All rows are made from the same 12 directions, up to rounding. Whole rows:
[[1.88,0.37,-1.24,-0.02,-0.53,-1.52,0.33,2.15,1.33,0.63,6.02,2.95,-2.04,0.20,1.63,0.71,-3.51,1.09,3.06,0.56,0.19,0.36,0.54,2.07,1.54,2.37],
[-2.13,2.61,0.54,1.18,0.66,0.06,1.34,-0.11,-0.53,0.37,-1.07,1.19,0.74,0.08,-2.98,-0.39,3.17,-1.73,2.28,-1.46,-1.52,-1.94,0.93,2.27,1.36,1.46],
[-1.90,-0.96,-1.51,-0.42,-0.90,-0.30,1.47,0.57,-0.19,-3.70,1.18,-1.83,0.90,3.95,0.92,-3.27,-0.06,-1.61,-2.29,1.94,-3.75,-0.25,-0.98,-0.23,2.48,0.41],
[2.50,-0.50,-0.41,-1.58,-0.12,-0.77,-0.13,1.21,-0.75,-2.83,2.59,-0.64,-1.93,0.91,3.01,-0.23,-1.35,2.33,-0.45,-0.44,-1.87,1.44,-0.68,1.36,0.83,-3.76],
[-4.52,1.58,0.47,2.14,-0.64,0.60,0.74,-0.11,-3.86,-2.27,0.04,-1.20,-0.41,0.45,-0.15,0.16,0.58,-4.09,-0.94,0.34,-2.29,-1.44,-0.44,-0.29,0.32,2.12],
[2.09,-1.76,0.55,-1.34,-0.15,1.83,-0.02,0.37,-1.29,-1.88,0.34,0.05,-0.23,-0.25,3.55,0.03,-0.28,1.86,-5.51,0.98,-0.85,2.65,-0.38,-0.25,-2.28,0.30],
[0.71,0.83,-3.57,1.38,0.49,-1.33,-0.58,1.39,-0.55,2.04,-1.65,-1.82,-1.13,0.50,-0.45,0.29,-0.84,0.64,0.42,-4.20,-4.61,-0.80,0.89,-0.72,3.39,2.11],
[-0.47,1.59,-0.88,-0.76,1.45,-1.70,0.42,0.41,-0.91,1.22,-1.47,-0.17,-0.47,-4.21,1.33,-1.50,3.69,-2.13,3.30,0.48,1.04,1.57,0.52,-1.45,-2.06,-0.63],
[2.30,-2.11,-1.19,-0.32,-1.21,-0.21,-0.80,-1.52,2.91,2.60,0.94,-0.79,0.33,-1.45,1.93,0.22,-1.26,0.49,-0.56,2.07,3.28,1.60,-0.78,-2.88,-2.20,2.83],
[-1.27,-2.68,0.78,-1.56,-1.64,-1.02,-2.22,0.65,0.54,0.33,1.34,1.30,0.89,-0.68,0.43,-0.16,-4.28,-1.69,0.86,2.73,2.26,-1.49,-1.01,-1.01,-0.70,-1.45],
[0.89,-2.87,-0.50,-2.45,-0.30,-0.63,-3.17,1.64,1.28,3.65,-2.43,3.26,3.37,-2.63,-0.17,-1.33,-0.41,-0.94,-0.55,-1.08,-2.40,-0.53,0.59,-0.72,0.06,0.85],
[1.08,-1.00,0.70,-2.24,1.69,1.43,-1.55,2.43,0.25,0.64,3.04,0.77,-1.36,-0.16,-0.11,-0.63,1.84,1.63,-2.65,-0.63,0.39,2.26,-0.67,0.72,-2.33,2.65],
[0.72,-1.97,1.18,-0.41,-3.42,1.02,-1.40,-1.27,-0.09,-0.02,1.81,0.85,0.45,-0.41,1.27,1.68,-2.99,-0.42,-2.60,0.76,-0.39,-2.27,-1.47,1.73,-1.03,2.72],
[2.31,0.92,-3.91,-2.11,1.77,-3.19,1.19,2.48,2.49,1.64,-1.04,-1.10,-1.77,0.53,-1.14,-2.62,0.32,2.93,3.81,-1.59,-0.64,-0.78,1.08,1.47,2.71,-1.45],
[0.49,2.88,-1.72,2.63,0.36,0.03,1.96,0.68,-2.09,-0.02,2.58,-0.20,-3.10,-0.77,2.08,1.67,0.16,0.03,0.35,-1.27,-1.58,1.26,0.96,0.67,0.32,4.85],
[0.15,1.03,1.36,0.71,0.21,0.55,-1.35,0.33,-2.55,-1.92,1.24,-1.42,-2.39,1.12,-0.44,2.43,-0.83,1.42,-0.21,-3.32,-1.82,-0.57,-0.74,1.62,1.02,-3.26]]

Rows cut short, each followed by the rest of it:
[0.69,1.62,-0.99,0.43,0.88,-0.08,2.87,0.15,-0.45,-0.87,0.12,0.32,-0.84,-0.75,1.96,-0.84,1.72,0.37,0.00,1.41,0.41,1.86]  [1.09,0.27,-0.78,1.47]
[-0.03,-0.35,2.28,-0.83,1.81,1.33,-0.19,1.73,-0.79,0.17,-0.72,3.16,-0.14,-0.70,-0.84,1.26,-1.75,2.04,-1.16,0.88,3.32,0.77]  [1.44,0.71,-1.87,-1.90]
[-2.62,1.45,0.28,-0.59,0.90,-1.36,-0.58,2.35,-3.76,-0.43,-1.80,-0.43,-2.79,-1.84,-1.13,0.98,-2.36,-0.64,2.03,-0.78,1.15,-2.86]  [0.46,1.26,-0.40,-2.93]
[-2.19,-1.01,2.63,-0.36,0.28,1.41,-2.39,0.79,-0.41,-0.01,2.53,1.98,1.27,0.31,-1.56,0.14,0.88,-2.09,-0.67,0.03,-0.10,0.43]  [-0.89,-0.22,-0.90,0.75]
[-0.32,0.21,0.88,1.11,-1.05,-0.19,-1.63,-1.29,-0.58,1.77,-0.68,0.00,-0.16,-1.98,-0.59,2.41,-1.30,-0.95,1.64,-1.12,1.24,-1.50]  [-0.29,-0.46,-0.66,-0.23]
[0.83,-1.70,1.28,0.16,-1.64,0.44,-0.26,-0.75,1.64,-0.23,2.22,1.85,0.52,1.19,0.38,1.58,-4.55,1.15,-0.23,2.36,2.97,-0.63]  [-0.22,0.35,-0.09,-0.55]
[2.78,-1.70,-1.75,-0.93,-0.34,-0.10,-1.33,0.58,1.64,3.55,-0.83,0.96,0.57,-2.03,1.20,0.14,-0.83,1.31,-1.53,-0.88,-0.48,0.74]  [0.49,-0.93,-0.84,3.64]
[0.11,0.05,-1.07,-1.14,2.62,0.50,1.92,2.10,0.43,0.96,-3.90,1.30,0.66,0.16,-1.24,-1.82,0.75,2.10,-2.04,0.75,1.03,0.76]  [2.28,-0.06,-0.44,0.73]
[0.02,-0.58,0.44,-1.47,0.68,0.86,-0.67,1.87,-1.17,0.25,-0.89,0.42,-1.14,-0.17,-0.88,0.37,-1.13,1.69,-2.51,-0.68,0.36,-1.04]  [0.20,1.55,-1.10,0.64]
[-2.36,0.76,0.10,0.10,1.93,0.76,-0.15,1.45,-1.50,-1.33,0.86,-0.91,-0.03,1.17,-0.81,-1.82,3.76,-1.80,-1.15,-0.85,-2.51,1.83]  [-0.32,-1.00,0.17,1.01]
[-1.18,-1.39,0.45,-1.70,-0.92,0.73,-1.27,0.18,1.34,-0.43,0.88,-1.75,0.31,3.07,-3.33,-1.41,0.71,0.09,-1.93,-0.76,-1.19,-2.96]  [-1.97,2.08,0.81,1.50]
[-2.55,1.53,-1.38,1.10,2.62,0.74,2.47,1.38,-0.62,1.78,-4.81,-0.58,-0.50,0.42,-3.30,-0.61,0.37,0.61,-1.48,0.56,2.58,-1.00]  [2.28,-0.97,-0.58,3.36]
[-0.48,-1.38,0.00,-0.12,0.01,-0.66,-2.01,-2.59,2.55,2.09,-3.70,-3.65,1.57,0.26,-2.84,-0.32,0.94,-0.33,1.55,-0.47,2.88,-0.81]  [-1.27,-3.60,-0.27,-3.50]
[-0.88,0.01,-2.09,-1.86,0.99,-2.43,-1.10,3.83,-0.55,2.68,-1.06,1.74,-1.02,-2.20,-1.03,-1.13,-2.15,-0.53,2.71,-0.81,-0.46,-2.16]  [1.22,0.83,0.83,0.83]
[1.62,-1.72,-0.42,-1.64,-0.91,-0.66,-2.44,1.80,0.64,1.85,0.46,2.27,0.57,-0.53,-0.25,0.41,-2.66,1.04,-0.06,-2.07,-2.51,-1.73]  [0.12,1.81,1.45,0.28]
[2.91,-2.24,-2.04,-2.85,-1.48,-0.72,-3.25,2.37,-1.09,0.29,2.05,-1.37,-1.88,-0.68,2.69,-0.36,-1.40,1.40,-3.01,-3.37,-5.70,-0.57]  [-1.75,1.65,0.62,1.66]
[-2.18,1.51,0.57,-0.18,0.26,0.68,1.57,-0.32,-2.72,-0.75,-3.04,-2.35,-2.30,-1.39,-1.06,0.54,0.54,-0.17,-1.53,1.08,3.13,-2.38]  [-0.17,1.12,-2.97,0.87]
[-0.80,0.49,1.81,0.84,-0.99,0.63,-2.74,-1.87,-1.06,1.57,-2.42,-1.35,0.35,-0.98,-3.08,2.48,1.06,-0.76,0.68,-4.08,-1.19,-3.15]  [-1.03,0.98,0.19,-1.26]
[-1.22,0.70,-0.75,-0.35,3.33,-0.56,0.99,2.99,-1.07,-1.20,1.51,-1.01,-3.12,0.69,0.47,-0.75,-1.18,1.26,0.59,2.02,3.86,3.03]  [0.75,-2.34,-1.22,-1.84]
[1.59,-0.19,-0.56,-2.13,0.87,-0.71,-0.41,2.34,0.96,0.26,3.06,2.07,-0.39,-0.43,0.85,-1.70,1.49,0.69,0.95,-0.48,-1.69,1.41]  [0.08,1.76,0.27,0.84]
[1.10,-2.22,-2.92,-1.80,0.61,-1.73,-1.41,1.82,3.58,2.67,0.47,-0.20,1.12,1.01,-0.71,-2.77,-0.56,0.44,0.94,-0.04,-0.83,0.69]  [-0.06,-2.02,1.74,1.38]
[3.39,-0.37,-0.91,0.50,-0.85,-0.43,0.53,-0.12,1.06,0.42,1.84,1.13,-1.11,-0.12,2.50,1.78,-3.50,2.75,0.24,0.18,0.72,0.97]  [0.67,0.49,0.56,0.07]
[-1.81,2.47,0.09,1.06,3.87,0.02,1.56,2.53,-2.40,-0.44,-3.06,0.55,-1.62,0.38,-2.13,0.54,-0.21,1.57,1.05,-1.10,1.47,0.74]  [2.60,-0.35,0.67,-3.21]
[-0.01,-0.16,-0.19,-0.79,0.18,0.26,-0.24,-0.12,-1.24,-0.27,-3.34,-2.10,-0.53,-0.28,-0.55,-0.01,0.36,0.97,-1.91,-1.15,-0.44,-1.23]  [-0.23,0.24,-0.57,-1.43]
[-1.77,1.82,-1.89,1.57,1.40,-0.76,1.26,1.70,-2.53,-0.62,-2.87,-0.11,0.08,0.57,-0.29,-0.71,0.35,-1.02,0.26,-2.06,-4.36,-0.30]  [1.84,-0.39,2.97,-0.25]
[1.04,1.14,1.95,0.18,-1.66,-0.16,1.59,-1.32,0.06,-2.29,0.09,2.54,0.86,1.14,-0.49,1.21,-1.36,1.27,1.98,-0.29,-1.00,-2.78]  [0.58,4.79,2.26,-4.02]
[-3.29,1.99,-0.40,2.17,1.23,-0.11,2.42,0.11,-0.24,-0.10,-1.60,1.41,1.89,0.94,-1.91,-1.40,1.91,-2.75,1.76,1.02,-0.69,-0.12]  [1.77,-0.83,1.74,1.57]
[3.65,0.19,-1.01,-2.03,0.34,-0.17,1.58,0.83,0.47,0.36,-0.15,0.87,-1.55,-1.95,2.43,-0.39,0.44,3.20,-1.12,0.48,0.90,1.02]  [0.75,2.25,-1.84,0.98]
[-0.22,1.21,-0.16,0.82,-1.73,-1.27,-1.12,-1.31,-1.13,-0.23,1.76,-1.79,-1.32,-1.21,0.68,1.08,0.68,-1.98,2.86,-1.90,-1.94,-1.51]  [-1.49,0.81,0.72,-0.36]
[-1.66,0.21,2.28,2.42,-0.39,1.62,-1.85,0.09,-1.32,0.27,4.21,2.40,0.10,0.10,-0.20,2.75,-1.13,-2.06,-0.08,-0.71,-0.42,0.98]  [-0.26,-0.59,-0.17,2.70]
[-1.76,1.23,-0.81,1.96,-0.77,-0.34,0.14,-0.45,-1.56,1.02,-2.39,-1.73,-1.32,0.10,-1.98,1.96,-2.42,-0.46,0.54,-1.53,0.10,-3.53]  [0.33,0.34,1.10,1.31]
[-1.00,-1.22,-1.88,-0.71,0.91,-0.87,-0.07,2.11,-0.87,-0.16,-4.44,0.40,1.97,0.96,-0.21,-2.02,-1.61,-0.14,-1.56,-0.58,-3.56,-0.58]  [1.51,-1.35,2.62,-2.10]
[-1.93,-0.61,0.06,-2.33,-0.33,-1.04,-0.23,2.61,-1.48,-1.87,4.03,-0.67,-3.42,-0.18,0.98,-0.88,-3.00,-0.73,0.32,3.30,3.16,-1.19]  [-1.48,1.15,-2.08,0.41]
[-1.87,0.66,-0.88,0.18,1.83,0.55,-0.27,1.24,-2.40,-1.37,-0.58,-3.12,-1.25,0.79,0.03,-1.36,3.02,-1.06,-2.24,-1.41,-2.52,1.74]  [-0.59,-1.89,-0.25,0.60]
[-1.00,-2.14,2.69,-2.44,-1.53,1.97,-2.05,-0.13,0.47,-0.31,1.13,1.43,2.05,0.55,-1.87,-0.93,1.68,-1.15,-3.25,0.23,-1.14,-2.10]  [-1.85,2.69,-1.52,2.14]
[-2.26,-0.61,0.92,0.16,-1.27,-0.21,-1.70,0.87,-1.26,-0.64,1.52,1.58,1.05,0.57,-0.69,0.16,-1.64,-2.61,0.51,-0.53,-2.78,-2.00]  [-0.54,0.88,1.67,0.10]
[1.07,-1.20,1.14,-1.06,-1.17,1.96,-0.83,0.55,-1.40,0.74,-0.24,1.66,-0.43,-1.58,0.84,1.64,-1.56,1.24,-4.48,-0.22,-0.09,-1.20]  [-0.09,2.24,-2.47,3.71]
[1.72,0.01,-0.60,-0.07,-2.65,-1.53,-0.81,-2.45,0.73,0.32,2.34,-0.83,0.35,-2.68,3.24,-0.15,1.86,-2.42,2.70,0.03,-1.63,0.40]  [-1.71,-0.21,-0.49,0.58]
[-2.93,-0.67,-1.35,-0.14,-0.84,-1.74,-1.91,0.90,0.49,1.50,1.93,-0.76,0.40,-0.27,-1.08,-1.61,-0.20,-4.12,2.58,0.44,-0.99,-1.48]  [-1.25,-1.71,0.93,2.66]
[-0.19,-0.31,0.97,0.58,0.31,0.04,0.90,-1.45,1.00,-0.90,-1.53,-0.28,0.91,0.98,-0.42,0.34,-1.28,0.78,0.80,1.99,3.36,0.52]  [0.38,-1.54,-0.12,-4.02]
